The rows are grouped in 4 ways, from coarse to fine. Each group lies inside one group of the grouping before and may be the whole of it. The rows also spread widely along 14 directions, which tell nothing about the answers.
Some rows, each with its group in each grouping after it:
3 -19 0 9 3 28 -26 8 7 34 21 -9 -12 -10 -7 -1 -4 -4 -25 14 43 26 11 20
 -33 12 5 10 30 11 4 0 -6 14 | z_344 z_288 z_312 Likal
-24 23 -16 47 -24 11 -3 26 32 20 3 -48 24 -11 -44 5 9 9 -17 -54 -9 1 -17
 8 -8 -22 -14 -10 26 34 17 -49 -50 11 | z_160 z_166 z_22 fano
-13 18 15 -3 -17 16 -10 36 12 -20 -31 -1 -16 -53 21 -3 4 13 20 -1 -2 23
 -3 -4 12 11 -5 10 -14 28 -3 4 10 11 | z_344 z_731 z_989 vib
-19 7 11 24 29 -11 23 -38 -19 5 -1 -12 -1 -3 42 16 -24 -28 -5 49 24 23 0
 32 -26 22 1 1 -36 -14 -13 36 46 12 | z_160 z_20 z_645 Dez
-2 -1 29 -7 -23 4 16 -15 10 -42 -1 -6 -19 -34 -53 8 -17 -26 0 -16 -18
 -19 -12 -9 24 -38 21 -30 -20 31 14 -39 -20 14 | z_160 z_20 z_52 Noruk
10 -15 -1 13 -2 34 -1 10 -6 76 0 -9 39 19 26 1 -44 43 18 -8 55 -29 -28
 36 3 -9 29 -14 4 -5 10 31 -20 -21 | z_344 z_190 z_253 movos
-28 40 11 9 19 -16 3 28 12 -40 15 -4 -6 12 30 6 -3 -11 12 -8 -11 22 11
 -11 -4 -7 -14 -22 -12 -53 0 50 37 32 | z_344 z_731 z_989 Golub
7 -36 -9 38 16 11 -24 -37 5 82 4 9 -26 34 2 -6 -19 10 -20 34 22 3 -17
 -11 -6 15 11 4 39 14 -5 -14 -3 -12 | z_344 z_731 z_265 gisuz
-25 2 9 54 -20 29 -29 12 8 8 -6 -37 -12 3 18 23 -15 -11 3 -9 -25 25 -22
 -7 6 -30 -11 -36 -1 -7 2 36 25 28 | z_160 z_20 z_387 fezip
-9 8 -2 -2 -27 9 1 33 -26 -70 -29 -49 21 -52 48 -1 36 6 39 13 -20 36 4
 -7 8 -42 -26 -22 -26 -3 0 21 1 -5 | z_344 z_288 z_404 Tigez
-4 1 8 -14 3 -2 -9 -14 -11 20 8 -16 -2 -33 -5 -36 -34 16 -12 11 42 8 -24
 5 -9 11 39 7 -3 12 -41 3 -30 -6 | z_344 z_190 z_253 kuni
2 13 2 -5 14 -27 -1 1 9 5 -26 31 1 -12 50 -9 -20 33 30 29 32 -7 6 1 13
 12 5 26 -20 -4 -3 30 10 -21 | z_160 z_20 z_52 fiped
14 25 13 -17 -20 28 42 18 17 -33 -20 -6 25 -38 -36 0 5 8 25 -44 -22 -48
 -26 10 9 -9 4 -4 -66 22 -21 -28 -7 9 | z_344 z_731 z_748 nodem
-12 -14 -8 68 -22 37 -19 17 14 15 6 -13 41 16 28 10 9 28 18 14 20 19 18
 36 -22 -45 -36 -18 6 -29 25 45 6 1 | z_344 z_288 z_175 rinuz
-4 27 -25 24 -6 -6 -6 42 27 -6 -16 -7 31 13 22 -17 10 45 32 -34 -17 -14
 -1 -3 11 -18 -13 9 -6 -18 1 25 -8 -12 | z_160 z_166 z_755 zetil
36 -11 -32 13 19 -36 -18 16 29 47 9 10 17 45 -17 -19 -29 34 -3 -12 19
 -48 -29 -21 -14 -24 19 20 17 1 -2 -16 -48 -28 | z_344 z_103 z_931 luban
-18 33 -10 8 11 -21 -15 24 31 -9 -4 0 -35 -4 -16 -41 -14 8 -12 -31 -30
 14 -9 -36 10 25 19 21 10 11 -29 1 3 19 | z_160 z_20 z_645 Buf
5 -1 1 -19 -6 8 -3 10 -11 7 14 -29 11 -6 8 15 15 -2 6 -14 21 -3 -4 -4 4
 -23 -2 -31 28 -9 15 -11 -26 -3 | z_344 z_103 z_931 filim
4 14 -16 0 10 -22 25 -19 -7 -8 -52 4 -1 -25 37 -31 18 29 33 21 -19 -4 -7
 -17 24 28 -2 34 -32 28 -32 -17 7 -33 | z_160 z_166 z_22 saz
1 8 -11 -23 28 6 32 23 -18 -9 -2 -22 -3 3 25 2 7 -19 -1 -6 2 12 9 13 -7
 29 11 -3 1 2 22 -6 21 8 | z_344 z_731 z_748 gezin
24 -21 -2 4 30 6 12 -25 1 78 23 -9 6 54 0 36 -22 -9 -8 -5 30 -39 -30 0
 -10 0 9 -18 12 -13 6 -14 -3 -5 | z_344 z_288 z_175 rinuz
15 -25 -9 4 -5 13 -59 -5 21 1 2 47 -57 10 4 -44 28 32 16 22 -14 19 30
 -50 26 8 -1 25 44 -13 -26 19 14 -8 | z_160 z_166 z_755 zetil
-14 15 38 -13 7 1 3 -19 8 3 6 21 -22 -18 30 26 -1 -4 17 15 28 9 6 -11 17
 10 -15 -16 -7 -23 -9 19 25 17 | z_344 z_288 z_175 rinuz
5 -8 5 -2 -1 -6 -9 -8 -7 11 -9 4 -9 -8 19 -21 -22 17 12 16 13 -2 -14 -13
 16 -8 22 -6 4 4 -11 11 -9 -14 | z_344 z_103 z_931 luban
1 20 8 -16 1 12 15 3 18 9 -24 7 -25 -33 -11 -16 2 10 3 -17 -8 -5 -15 -18
 15 39 10 21 -18 35 -33 -27 7 10 | z_344 z_288 z_312 Likal
-20 23 23 14 3 -11 -9 -8 16 -20 11 0 -18 -11 10 18 -8 -14 5 2 -1 10 -2
 -9 0 -9 -11 -12 -17 -26 -16 27 22 26 | z_160 z_166 z_755 zetil
29 -10 -4 -38 5 -16 -13 -3 0 -1 10 2 -1 -16 -11 -11 -5 9 8 4 27 -25 -7
 -14 1 -10 20 11 4 6 -13 -16 -36 -21 | z_160 z_20 z_645 Buf
15 -29 -4 -12 -4 9 -35 -11 -13 -16 2 0 -33 -26 -2 -36 0 -1 -4 34 5 25 7
 -16 -4 1 23 17 8 12 -30 9 -1 -6 | z_160 z_20 z_645 Dez
-20 24 29 2 9 -2 21 6 17 53 9 7 19 8 16 22 -55 19 9 -26 51 -25 -20 21 19
 -2 19 -27 2 -10 27 14 -16 3 | z_344 z_288 z_175 rinuz
-10 8 15 28 21 -15 30 -36 1 27 25 -25 18 26 -18 23 -58 -26 -18 -10 17
 -32 -37 29 -18 -18 30 -30 -31 -15 -3 5 -3 13 | z_160 z_166 z_755 zetil
-31 56 1 -27 33 -57 32 -35 -8 0 1 -10 8 -4 40 -14 6 12 12 2 27 3 7 -17
 25 33 -2 -7 5 -33 -24 2 -10 -12 | z_160 z_20 z_52 Noruk
3 -13 54 -2 -23 31 -17 -4 23 4 18 42 -9 -49 -22 10 -47 4 -1 18 67 -9 6
 43 -13 -20 21 -5 -17 11 11 19 -10 19 | z_344 z_103 z_931 filim
0 26 14 -33 23 -12 8 -8 10 4 -10 5 -33 -54 5 14 15 -19 -11 8 28 13 1 -1
 -17 63 -6 43 -16 33 -29 -34 14 17 | z_160 z_166 z_22 saz
-2 -13 15 17 -10 -7 -24 -23 26 -21 2 35 -51 -9 -21 0 10 -8 1 29 -7 14 24
 -32 19 -16 -10 -2 21 11 12 -16 6 10 | z_160 z_20 z_52 fiped
19 10 -10 4 -7 57 43 14 -5 12 -14 -21 58 12 17 17 25 24 43 -32 -5 -45
 -13 33 -1 -5 -17 -15 -52 -21 -12 19 23 -3 | z_344 z_190 z_253 movos
-10 4 -1 48 -27 37 -33 28 34 -10 5 -6 13 -30 -11 3 12 12 -3 1 15 25 19
 35 -37 -15 -29 18 -8 4 -1 25 8 26 | z_160 z_20 z_645 Buf
-3 -11 11 9 3 27 -5 -18 -1 25 1 30 -21 23 16 -26 -18 24 21 2 1 -6 11 -3
 37 6 25 -15 18 -20 0 33 19 -7 | z_160 z_166 z_22 saz
-1 -32 6 1 -9 21 -32 -42 -40 -30 29 -29 -22 4 28 -7 43 -18 12 52 -3 43
 18 -30 7 -38 -19 -49 29 -53 -25 30 14 0 | z_344 z_731 z_748 gezin

New rows, each followed by its group in each grouping:
18 -10 18 -26 -18 48 -16 37 1 37 -12 0 13 -19 19 17 -24 32 31 -27 30 -30
 -27 10 21 -9 18 -16 -5 3 8 21 -13 -7 | z_344 z_731 z_265 gisuz
-2 -10 -12 36 4 10 5 -22 -16 22 -29 -38 -5 -7 38 18 23 -8 8 38 -10 24
 -22 -10 -11 9 -26 2 -16 20 -22 -8 26 -3 | z_344 z_190 z_253 movos
15 -11 0 21 -7 30 -33 46 24 -29 3 16 -12 4 -17 -28 -29 11 11 -20 -27 -7
 -3 6 -14 -25 24 14 -32 -13 -17 52 25 21 | z_160 z_166 z_22 saz
-11 26 4 17 -7 38 16 26 11 14 -12 -12 28 0 29 27 14 18 32 -35 0 -12 1 26
 10 2 -23 -14 -17 -17 13 25 23 11 | z_160 z_166 z_22 saz
3 -22 -6 4 -9 -13 -10 33 -3 -46 0 -14 -9 -15 -3 -14 -5 -7 3 11 -8 25 13
 -11 1 -46 12 -13 17 18 42 -12 -24 -7 | z_344 z_288 z_175 rinuz
-8 -3 -3 -3 -20 30 -50 31 -3 -34 25 -35 -20 -19 -7 -16 29 -6 -2 -20 -16
 40 15 -20 -2 -25 -4 -20 35 -22 -13 22 -5 23 | z_160 z_166 z_22 saz
26 -13 -9 -14 37 -3 -12 5 6 24 10 38 -35 67 33 7 -7 1 21 3 -7 -22 12 -33
 22 12 9 -5 20 -43 16 39 44 -2 | z_160 z_20 z_387 fezip
-10 -14 22 29 -28 24 -7 -20 2 -12 -17 3 -5 -37 15 1 5 11 21 34 6 22 4 4
 10 -25 -16 -11 -17 11 -7 9 6 -1 | z_344 z_288 z_175 rinuz
8 -27 -14 43 14 11 -17 -11 28 -14 22 30 -55 47 -49 -45 1 -14 -22 6 -52
 14 18 -37 -8 -6 11 6 17 -9 -16 -1 32 25 | z_344 z_288 z_175 rinuz
1 18 6 2 4 12 28 -10 11 6 -11 -8 12 -15 -12 8 -8 -3 4 -16 4 -26 -14 21
 -7 14 5 7 -42 12 -18 -9 10 11 | z_160 z_20 z_52 Noruk
14 4 -4 13 -5 21 -12 51 38 6 -10 16 0 11 -6 -2 -11 25 19 -37 -16 -22 -11
 -12 4 -13 0 10 -14 0 2 16 9 11 | z_344 z_288 z_175 rinuz
-7 19 -9 40 16 -6 5 5 3 55 -27 -33 30 15 55 17 -29 24 17 3 13 -11 -50 7
 -9 5 -7 0 -32 -8 -26 27 11 -8 | z_344 z_731 z_748 gezin
6 3 -4 -9 2 -14 7 12 0 3 -32 -15 -7 -24 37 41 20 -6 19 13 9 4 -2 -11 12
 3 -23 4 4 35 36 -32 -3 -14 | z_160 z_20 z_387 fezip
-10 2 -7 8 -8 -12 -20 22 13 -33 9 -1 -18 -10 -25 -54 -7 14 -7 -7 -12 25
 9 -25 5 -22 21 -2 24 5 -3 -2 -29 5 | z_344 z_288 z_404 Tigez
-37 35 23 19 -29 39 17 10 6 22 -8 -27 42 -43 8 -12 -26 35 11 -30 34 3
 -19 45 12 0 11 -26 -14 7 -7 17 -23 8 | z_344 z_731 z_748 nodem
-6 10 15 50 -5 17 22 -43 33 86 -9 26 28 22 8 26 -15 37 15 2 41 -42 -19
 24 10 1 -21 -10 -5 1 3 -7 -5 -10 | z_344 z_103 z_931 filim
11 -16 4 0 -27 34 -10 10 -8 -17 -18 -18 0 -24 9 10 8 2 25 -2 -13 -4 -9
 -2 17 -29 0 -19 -15 14 5 5 2 -3 | z_160 z_20 z_387 fezip
-14 9 13 4 -42 38 -14 3 -3 -32 2 -49 2 -40 -20 -2 34 0 13 -23 -27 15 -17
 -22 16 -40 -15 -43 0 0 -28 -12 -20 15 | z_344 z_731 z_989 Golub
-5 -25 -16 21 -13 32 -19 19 -8 -24 2 -20 -23 -14 -9 -33 25 -5 -10 16 -14
 50 25 -3 -9 -6 4 -2 33 22 15 -6 2 10 | z_344 z_190 z_253 movos
31 -13 -18 -16 10 13 14 41 6 -37 35 -25 8 24 -52 10 11 -32 -10 -37 -17
 -24 3 2 -30 -34 11 -17 -3 -7 28 -24 -11 20 | z_344 z_190 z_253 movos
1 -25 4 17 -16 62 2 -31 12 59 21 35 -7 37 -21 -10 6 26 7 -12 26 -18 33
 21 36 4 11 -31 59 -6 41 -5 -5 -7 | z_160 z_20 z_387 fezip
-8 3 -15 27 -2 -7 -6 17 8 27 2 -25 32 11 8 -7 -17 26 2 -10 19 -5 -17 8
 -6 -25 3 -14 14 -4 14 1 -36 -14 | z_344 z_731 z_265 gisuz
17 -16 -9 23 -10 -18 25 -9 7 1 8 12 63 2 -20 -23 -33 35 11 16 50 -41 5
 50 -16 -55 22 -5 -11 10 38 -14 -65 -40 | z_344 z_103 z_931 luban
29 -32 18 0 -24 61 -42 25 24 11 17 17 -29 0 -43 12 -10 -1 5 -29 -7 -24
 -7 -5 5 -28 16 -9 6 6 3 7 4 22 | z_160 z_166 z_22 saz
29 -47 16 -10 -20 34 -1 -20 -10 9 7 -8 -8 -29 -26 34 16 -21 -3 27 34 -6
 1 12 -10 -28 -4 -15 12 39 31 -51 -26 -4 | z_344 z_288 z_404 Tigez
-42 17 -3 35 -5 13 25 -14 -19 -13 -20 -16 7 -13 51 -30 17 14 15 24 -3 49
 28 19 17 10 -10 -20 13 -5 13 24 22 -3 | z_344 z_103 z_931 filim
12 6 20 -31 21 -47 -5 27 20 6 -3 5 -32 -19 3 38 -35 -20 -4 -4 23 -11 -27
 -34 3 -5 12 5 2 30 25 -35 -21 5 | z_344 z_288 z_175 rinuz
7 -26 -43 24 7 -7 -10 4 -17 -26 -18 -11 -12 24 31 -36 32 8 14 33 -33 31
 31 -19 6 -12 -5 5 27 1 21 5 12 -25 | z_160 z_20 z_387 fezip
-21 30 23 -2 17 4 35 -16 11 25 -6 16 -22 7 21 24 2 -2 15 -7 8 -2 0 -13
 32 37 -10 -19 3 -5 9 -5 31 17 | z_344 z_190 z_253 movos
-18 -4 14 4 -4 12 10 4 -25 -59 -16 -12 -12 -50 28 -17 -17 -23 3 37 4 46
 23 37 -13 2 19 0 -34 15 12 33 33 13 | z_160 z_20 z_387 fezip
31 -35 -4 -23 12 -1 -4 -10 -28 7 8 -32 -6 10 3 25 -16 -28 0 12 9 -20 -25
 -8 -5 -28 26 -20 -2 4 9 -11 -7 -10 | z_160 z_20 z_52 fiped
-13 27 -15 49 17 -28 25 6 31 -13 1 -2 23 19 -4 -7 -7 4 -3 3 -7 -2 4 11
 -29 -11 -19 10 -29 -10 1 4 7 10 | z_344 z_288 z_312 Likal
-3 17 13 -37 12 -8 -3 -7 -14 -15 11 -13 -10 -22 32 22 29 -11 17 5 21 11
 11 -14 7 9 -16 -11 5 -26 -12 6 6 4 | z_160 z_166 z_22 saz
28 -19 1 -12 -17 32 -22 30 24 -33 32 18 -1 -2 -61 -36 -2 10 0 -25 -2 -23
 12 1 -11 -36 23 -3 2 -8 -3 -2 -26 11 | z_344 z_731 z_748 nodem
24 14 -31 1 18 17 46 -7 11 21 5 -5 63 27 -4 10 38 19 17 -20 24 -50 19 46
 -28 13 -25 17 -26 -21 2 -13 1 -14 | z_160 z_20 z_52 Noruk
-6 2 -12 16 2 4 28 9 -19 -1 -19 -33 38 -10 45 10 11 10 20 17 19 12 3 29
 -10 -11 -15 -9 -13 4 24 5 -2 -14 | z_344 z_288 z_404 Tigez
4 -10 -6 42 -19 37 3 -10 14 18 -20 -9 -2 2 -19 -5 8 11 10 -14 -32 -14
 -16 0 12 -10 -3 -2 -11 26 -10 -18 5 1 | z_160 z_166 z_22 saz
23 -7 6 -13 -21 19 9 -15 -12 -26 5 -45 25 -24 -21 18 24 -10 18 -7 -10
 -27 -29 -12 -5 -50 -12 -31 -38 -5 -35 -20 -23 -2 | z_344 z_288 z_312 Likal
3 17 -3 -24 33 -64 41 -29 -12 -9 -10 0 11 -3 11 -41 -37 14 10 13 11 -24
 -25 -18 13 3 39 7 -33 2 -31 -15 -29 -33 | z_344 z_288 z_175 rinuz
0 5 -13 41 -9 26 42 -6 22 34 -8 -18 58 -9 -12 24 22 17 2 -7 32 -19 4 55
 -30 -3 -32 8 -18 27 24 -42 -21 -8 | z_344 z_288 z_175 rinuz
1 -12 2 1 19 -6 9 -1 -1 -18 3 -7 -39 -11 -17 -10 -10 -35 -24 13 -12 25 0
 -10 -17 14 20 10 -3 28 1 -24 16 19 | z_344 z_288 z_175 rinuz
37 -20 -20 -2 12 14 7 -27 -6 54 2 -25 14 26 -18 10 9 5 3 -16 1 -49 -37
 -9 -5 -2 9 2 -4 9 -28 -37 -21 -21 | z_160 z_166 z_22 saz
36 -33 -8 -18 5 22 -8 8 -15 -30 6 -13 -2 -10 11 14 34 -20 12 26 3 6 13 0
 -31 -18 -15 5 -18 -10 -8 3 19 1 | z_344 z_288 z_175 rinuz
4 37 12 -13 5 7 5 36 36 22 12 3 13 -2 -21 8 -28 19 7 -56 19 -39 -31 -1
 -3 7 12 1 -25 -10 -22 9 -10 23 | z_344 z_190 z_253 movos
-20 32 18 7 -8 -29 7 38 26 -32 1 -11 38 -67 -2 3 -34 11 -6 2 58 14 0 47
 -42 -21 -1 19 -37 21 13 1 -41 9 | z_344 z_288 z_175 rinuz
-15 17 5 7 -3 -10 31 17 6 -7 -21 -12 25 -32 22 11 -6 10 13 2 23 8 2 24 0
 -6 -7 0 -14 26 33 -17 -16 -9 | z_344 z_288 z_175 rinuz
8 -6 -9 -12 19 -34 7 -9 -11 3 0 -11 -14 7 6 -10 -6 -1 0 18 9 0 -11 -30 8
 -4 15 -4 17 11 6 -26 -23 -19 | z_344 z_190 z_253 kuni
2 19 -16 -22 12 -11 24 -14 -26 -16 -8 -33 30 -1 29 -26 22 19 27 -4 -12
 -13 -16 -19 12 -2 0 -16 -23 -33 -45 8 -8 -22 | z_344 z_731 z_265 gisuz
26 -16 -10 -6 22 -2 -3 8 4 3 28 -11 -3 15 -16 16 6 -29 -21 6 20 -6 3 9
 -45 -8 0 4 6 -4 11 -15 0 12 | z_344 z_103 z_931 filim
-18 -13 -23 63 3 -16 29 -17 -7 -19 -14 -32 8 1 -16 -33 -12 -12 -21 32
 -23 28 -1 19 -24 -20 12 -1 -6 41 22 -36 -13 -10 | z_344 z_731 z_989 Golub
22 -16 -6 26 5 -21 -1 -44 19 22 16 17 13 35 -43 -27 -43 19 0 4 7 -56 -27
 -7 0 -40 31 -5 -20 -8 -24 -6 -36 -23 | z_160 z_20 z_387 fezip
2 25 17 -17 18 -25 31 3 3 6 6 -4 28 -4 12 17 -39 1 10 -12 37 -36 -24 21
 -8 -12 18 -14 -35 -14 2 9 -13 -1 | z_344 z_103 z_931 filim
